There are 11 hidden switches. A switch that is on adds its own fixed numbers to the row, and there is some noise. The rows also spread widely along 13 directions, which tell nothing about the answers.
In the rows, zero is written as 128.
Known rows, each followed by its switches (1 for on, 0 for off):
[122  73 130  96 149 155 149 139 146  89 147 115 101 127 107 126 130 108
 126 127 176 149 136  93 163 131 148 110 181  98] => 1 0 0 0 1 1 1 0 1 1 1
[120 155  84 149 144 168 176 156 150 149 104 145 138 120  37 120 147 132
  98 159 120  80 123 111 115 116 125 128 140 163] => 0 0 0 0 0 1 1 1 1 0 1
[150 115 160 123 171 174 169 124 130 122 147 119 171 107  67 153 161 138
 176 154 116 138 100  64 139 160  90 143  75 109] => 1 1 0 1 0 0 0 0 0 1 0
[ 90 148  96  94 137 127  68  95 128 140  89 158 125 143 162 142 112 102
 127 136 144 125 136  81 115 160 142 194  91 132] => 1 0 1 1 0 1 1 1 1 1 1
[ 67 136 113  78 141 155  98 127 128  86 110 164 132 145 126 136 142 158
 101 119 159 123 104  94 142 103 112 110  99  93] => 1 0 0 1 1 1 1 0 0 0 1
[122  61 153 115 141 119 114 170 105 102 175 125 146 144  63 167 166 109
 104 128  54 111 143  45  83 107 109 100 144 133] => 1 1 1 1 1 0 1 0 1 1 1
[109 109 124 150 132 133 134 129 115 127 120 147 125 147 113 150 152 141
 129 147 129 123 124  42 132 149 128 123 107 120] => 1 0 1 1 1 0 1 0 1 0 0
[178 100 166 143 135 123 160 143 113 115 142 127 158  84  79 140 124 120
 148 110 116 164 119  93 111 104 140 101 160 111] => 0 0 0 1 0 1 1 0 1 1 1
[138  89 123 171 153 153 120 113 130 142 133 123 131 130 140 133 129 120
 134 114 152 146 113 122 142 138 127 139 161 147] => 1 0 1 1 1 1 0 0 1 1 1
[110 139 174 167 159 169 143 125 142 110 130 140 150 125 124 150 149 182
 146 117 148 155  81 143 160 124  89 100 101 122] => 0 1 0 1 0 0 1 1 0 1 1
[ 78 149 173 157 129 144  99 164 119  96 200 160 169 135  72 168 133 151
  94 129  68 105 131 135  77  91  97 107 114 154] => 0 0 1 0 0 0 1 0 1 0 1
[121 150 121  90 156 157 115 112 152 129 125 167 169  78  92 112 165 142
 161 128 141 130 122 130 129  92 132 137 111  99] => 1 0 0 1 1 1 0 1 1 1 1
[128 158 156 203 132 126 136 123 120 173 171 169 177  91 108 154 172 164
 155 129 119 118  98 128 107  91 133 129 132 133] => 1 0 0 1 0 0 0 1 1 1 0
[105 148  60 133 138 152 148 120 121 143  53 169 100 118 133 143  77 107
 125 142 156 127  96  75 123 144 154 139 132 128] => 0 1 1 1 0 1 1 0 1 1 0
[143 103 129 136 127 139 154 115 166  98  85 145 135  86  87  93 126 145
 119 110 127 169 136 144 150 102 135  77 158 125] => 1 1 0 0 1 1 0 0 1 1 1
[ 61 146 125  94 136 146 105 111 154  96 148 148 169 137  89 138 158 147
 107 152 116 104 133 104 114 131 102 161  82 148] => 1 1 0 0 1 1 1 0 0 1 0
[103 126 123 161 143 121  80  97 104 170 154 177 126 110 199 164 113 114
 154 105 166 137  96 128 120 106 163 151 158 108] => 1 1 0 1 0 0 1 0 1 1 1
[149  89 135 123 179 193 108  92 148 131 144 117 120 107 136 131  88  88
 192 149 130 157 144 122 148 206 135 193 115 141] => 1 1 1 1 1 1 1 0 1 1 0
[160  63 175 119 134  81  80 115 101 147 191 138 151 110 160 151 201 126
 172  77 147 160 129  91 123  73 162 109 169  74] => 1 1 0 1 1 0 0 1 0 0 1
[117 137 116 156 133 153 110 120 133 145 136 133 112 141 146 140  84  87
 130 131 149 119 134 127 112 162 149 183 153 183] => 0 1 0 1 1 1 1 0 1 1 0
[130 124 145 141 119 142 143  89 143 107 149 103 157 109 115 129  94 108
 128 134 165 156 121 126 130 164 146 180 151 159] => 1 0 0 1 0 1 1 0 1 1 0
[132 118 111 120 163 177 115  95  83 126 126 120 192 107 117 163 101 110
 141 114 149 137  64 100  96 112 116 168 115 143] => 1 1 1 1 1 1 1 0 0 0 1
[130  99 138 175 147 133  79  97  86 155 150 126 151 145 174 169 102 105
 138 118 130 145 115 107 112 159 134 186 120 155] => 1 0 0 0 0 1 1 0 1 0 1
[138  69 112 116 131 123 162 106 130  98  99 122 160 100  97 124 157 141
 130 114 154 167 109  74 143 100 141  91 158  94] => 0 0 1 1 1 1 0 0 1 1 1
[132 140 127 163 146 176 182  94 151 127 136 103 185  96  76 121 136 137
 141 142 178 135  99 144 136 128 133 164 147 171] => 0 0 0 0 1 1 1 1 1 1 1
[110 151 119 164 169 183  66 112 122 156 124 133 141 154 169 147  97 123
 124 112 140 122  98 164 111 143 103 197 111 192] => 1 0 0 1 1 1 1 1 0 1 1
[170 163 169 126 125 112 123 115 135 126 104 108 213 114  86 117 164 128
 131 101 131 160 125 120  96 108 101 162 102 172] => 1 1 0 0 1 1 0 1 1 1 0
[119 117 132 162 141 156 130 144 126 111  97 136 145 131  94 134 127 154
 104 122  91 135 112 115 120 116  96 104 119 156] => 1 0 0 1 1 1 0 1 1 1 1
[136 117 148 138 156 167 112  88 165 134 150 117 141 111 117 119 128 117
 161 140 131 140 147 150 133 158 131 179 121 163] => 1 1 0 0 1 0 0 1 0 1 1
[ 47 131 127 126 146 145  49  65 138 103  98 165 158 150 202 152 132 171
 123 110 156 175  94 148 158 132  92 145  64 115] => 1 1 1 0 0 0 0 0 1 1 0
[111 112  78 105 140 143 173 107 131 121  81 120 160 122  95 133 158 126
 105 134 187 125  84  69 137 103 139 133 150 127] => 1 1 0 0 1 1 1 1 1 1 1

New rows. What belongs after each?
[140 122 152 129 135 144 136 132 146 111 156 125 135 109  80 129 117 103
 127 134 127 135 142 109 116 140 137 141 152 139] => 1 0 1 1 0 0 1 0 1 1 1
[136 121 111 135 144 149 134 124 108 152 155 148 150 102  98 147 130 109
 153 144 129 113 122  82 104 118 154 151 136 123] => 1 0 0 0 1 1 0 0 1 0 0
[163 102 144 139 165 155 141 129 126 125 109 128 164 114 104 126 158 150
 136 103 159 170  98 122 158 110 104 108 126 107] => 1 0 0 0 0 1 1 0 1 0 1
[112 138 123 105 125 147 139 102 133 109 133 130 153 110 100 135 103 107
 126 141 158 138 120 109 123 142 145 161 129 134] => 1 1 0 0 0 1 1 0 1 0 0
[ 96 113 116  65 120 131 137 123 137  77 125 155 117 101  66 133  98 102
 123 169  90 117 160  40 110 154 158 135 111  98] => 1 0 0 1 0 1 1 0 1 1 1
[122 123 137 153 138 152 113 148  96 142 197 139 143 122 110 162 114 105
 127 125 124 106 113 114  88 106 145 149 169 150] => 1 0 0 1 1 1 1 0 1 0 0
[128 101 100 119 169 182 121 153 123 139 121 130  91 148 137 144 106  87
 133 125 158 126 110 100 139 141 125 142 158 133] => 1 1 0 1 1 1 0 0 1 1 0
[ 74 124  73 107 119  98  95 136 131 140 134 175 141 130 101 137 170 113
  75 125 125  80 138  91  84  63 153 122 174 135] => 1 1 1 0 1 1 1 0 1 1 1
[128 128 148 156 130 118 108 119 123 137 156 146 164 114 128 145 141 145
 129 108 127 144 113 133 106 105 130 137 140 134] => 0 0 0 1 0 1 1 0 0 1 0
[119  91  97 118 153 126 103 111 101 169 154 181 106  88 176 156 126 101
 186 122 165 133 110  81 127 105 193 134 174  62] => 1 1 0 1 1 1 1 0 1 1 0
[157  94 117 166 115 129 182  82 114 111  55 117 145  92 110 131  86 133
 133 131 132 179 110  88 135 150 159 118 136 143] => 0 1 0 0 0 1 1 1 1 0 1
[ 92  98 120  95 137 148 103 100 145  98 141 152 117 109 118 125 104 114
 138 149 120 130 154  97 130 152 156 147 129 114] => 1 0 0 1 1 1 1 0 1 1 1
[138 118 169 150 142 133 181 118 122 120 170 108 172 124  95 161 165 135
 143 127 187 141  84  79 141 122 123 132 144 117] => 1 1 0 0 0 0 1 0 0 1 1
[ 92 132 140 156 153 162  82 101 122 138 149 171 116 130 179 152 111 135
 163 127 156 130 117 129 153 154 138 150 107 123] => 1 1 0 1 1 1 1 0 1 0 1
[175  74 165 120 138 140 147 106 113 106 148  90 170  99  93 139 133 110
 167 117 126 168 127  88 126 138 139 137 141 129] => 0 1 0 1 1 1 0 1 1 0 1
[152 101 194 154 150 148 129 138  88 100 155 133 140 117 129 163 112 145
 159 110 125 171 108  86 125 120 128  99 114 100] => 1 0 0 0 1 0 1 0 0 0 1
[161 153 172 134 120 130 131 146  98 105 118 131 158 106  93 142  98 122
 128  98 109 151 118 111  87  92 130 110 132 148] => 1 1 0 0 1 1 0 1 0 0 1
[ 92 126  79 112 168 161  72 117 127 173 152 164 111 149 150 151 140 102
 132 142 154  88 125  99 125 150 137 188 124 125] => 1 0 1 1 0 1 1 0 0 0 1
[127 135 106 112 157 177 106 138 123 135 108 110 112 162 141 141  93  94
 111 114 174 130 105 124 123 148 123 178 140 159] => 0 0 0 1 0 1 1 1 0 0 1
[ 62 114  88 108 130 151 114 109 118 113 151 119 114 164 166 164 100  90
 108 135 214 118 100  83 128 145 159 178 172 137] => 0 0 1 1 1 1 1 0 1 1 0
[121 129 145 161 132 138 151  89 154 120 134 124 144 121 126 128 130 146
 134 136 179 148 117 120 159 158 139 151 130 137] => 1 0 0 0 0 1 1 0 0 1 1
[136 100  99 115 163 148 137 118 105 148 144 135 161  98 117 156 137 105
 147 128 169 142  88  85 119 107 150 151 160  94] => 1 0 1 0 0 1 1 0 1 1 0
[127 121 143 136 107 118 150 137 109 109 134 115  80 158 143 157  76  77
 123 146 170 136 144  32 116 174 180 160 161 137] => 1 0 0 0 1 0 1 0 1 1 0
[130 115 138 141 152 137 115 142 137 134 153 148 138 118 110 136 147 125
 129 119 135 136 131 127 130 110 130 118 157 117] => 1 0 1 0 0 1 1 0 1 1 1
[ 94 137 120 107 142 187 137 106 183  86 117 123 125 119  99 104  91 117
 117 147 163 143 136 158 153 161 126 158 132 161] => 1 1 0 0 1 1 1 0 1 1 0
[133 115 157 119 153 147 135 133 118 127 153 117 144 130 108 163 135 106
 152 140 129 139 120  75 119 153 126 159 119 125] => 1 1 0 0 0 0 1 1 1 1 0
[114 111 112 134 148 151 158 135 102 148 175 140 113 117 118 171 115  83
 163 162 159 101 115  48 119 145 174 161 164 113] => 1 1 0 0 1 1 1 0 1 1 0
[120 132 183 196 122 157 128 121  91  78 115 130 160 105 127 165  44 165
 102  97  87 182  72 155  94 108 109  97 127 166] => 1 0 0 1 0 0 1 1 0 1 1
[141 126 125 129 177 194 110 144 148 139 113 134 112 129 113 121 118 124
 126 112 138 134 110 163 139 130 105 135 137 145] => 1 1 0 1 0 0 1 1 0 0 1
[118  77 107 176 107 107 150  86 107 143 131 140 113 124 148 153 129 134
 140 147 141 135 130  50 125 143 188 132 151 119] => 0 0 0 0 1 0 0 0 0 0 0
[ 96 141 124  79 120 147 121 128 130  82 136 124 112 135 121 142  64  68
 106 132 169 127 135  96 108 137 161 165 158 144] => 1 1 0 0 1 1 1 0 1 1 1
[168 128 162 140 159 141 117 134 147 146 147 137 145 108 103 122 140 108
 152 117 129 145 146 143 130 135 123 147 138 140] => 1 1 0 0 0 1 1 0 1 1 1
[117 119 115 150 108 106 118 110 151 127  89 124 139 144 117 121 142 140
  81 121 114 138 139 113 104 133 130 146 137 176] => 0 0 0 1 0 0 1 1 0 1 0
[ 93 132 134  83 111 103  87  81 108 102 136 175 143  83 170 151 100 115
 162 114 162 167 117  83 107 102 187 136 131  72] => 1 1 1 1 1 0 1 0 1 1 0
[ 85 150 128 125  98 111 103  86 140 103 102 164 116 123 150 134  85 115
 129 138 129 135 150  94 110 148 163 153 106 142] => 0 1 0 1 1 0 0 0 1 1 1
[131 128 146 142 126 118  96 130 129 139 131 167 105 103 153 134 108 124
 151 112 119 160 143 128 113 121 170 123 151 111] => 0 0 0 1 0 0 1 1 1 1 0
[106 140 147 152 143 116  82 137  90 150 151 163 134 155 162 183 129 116
 142 126 123 122 122  65 108 139 125 154  97 119] => 1 0 1 0 0 1 0 0 1 1 1
[116 102 137  50 122  99 136 129 123  94 146 117 148 125 114 143 170 111
 126 119 193 154 123  50 135 107 158 133 157  69] => 1 0 0 0 0 1 1 1 1 1 0
[116  68 154 116 123 133 160  93 134  79 164 100 134 110 102 147 123 116
 140 149 139 148 134  69 136 150 161 135 156 124] => 1 1 0 0 1 0 1 1 0 1 1
[ 57 157 130 141 108 130 142  82 129  86 116 129 207 125  95 156 137 161
  83 136 148 132  79 109 109 105 110 142 105 162] => 1 1 1 0 0 0 1 1 1 1 1
[136  82 127 118 178 178 123 155 122 114 129 113 111 149 129 140 122 104
 125 111 167 147 110 106 150 129 114 130 161 120] => 1 0 0 0 1 1 1 0 1 1 1
[ 84 139 117 146 122 128 151 103 139 107  96 156 143 124 125 137 132 156
 107 130 169 141  95 103 153 120 130 113 124 119] => 1 1 0 0 0 1 1 0 1 1 1
[131  96 152 110 126 145 134 108 147  76 116 127 129 100  95 117  89 134
 125 129 108 179 146 129 141 152 136 111 126 125] => 1 1 0 0 0 1 1 0 0 0 0
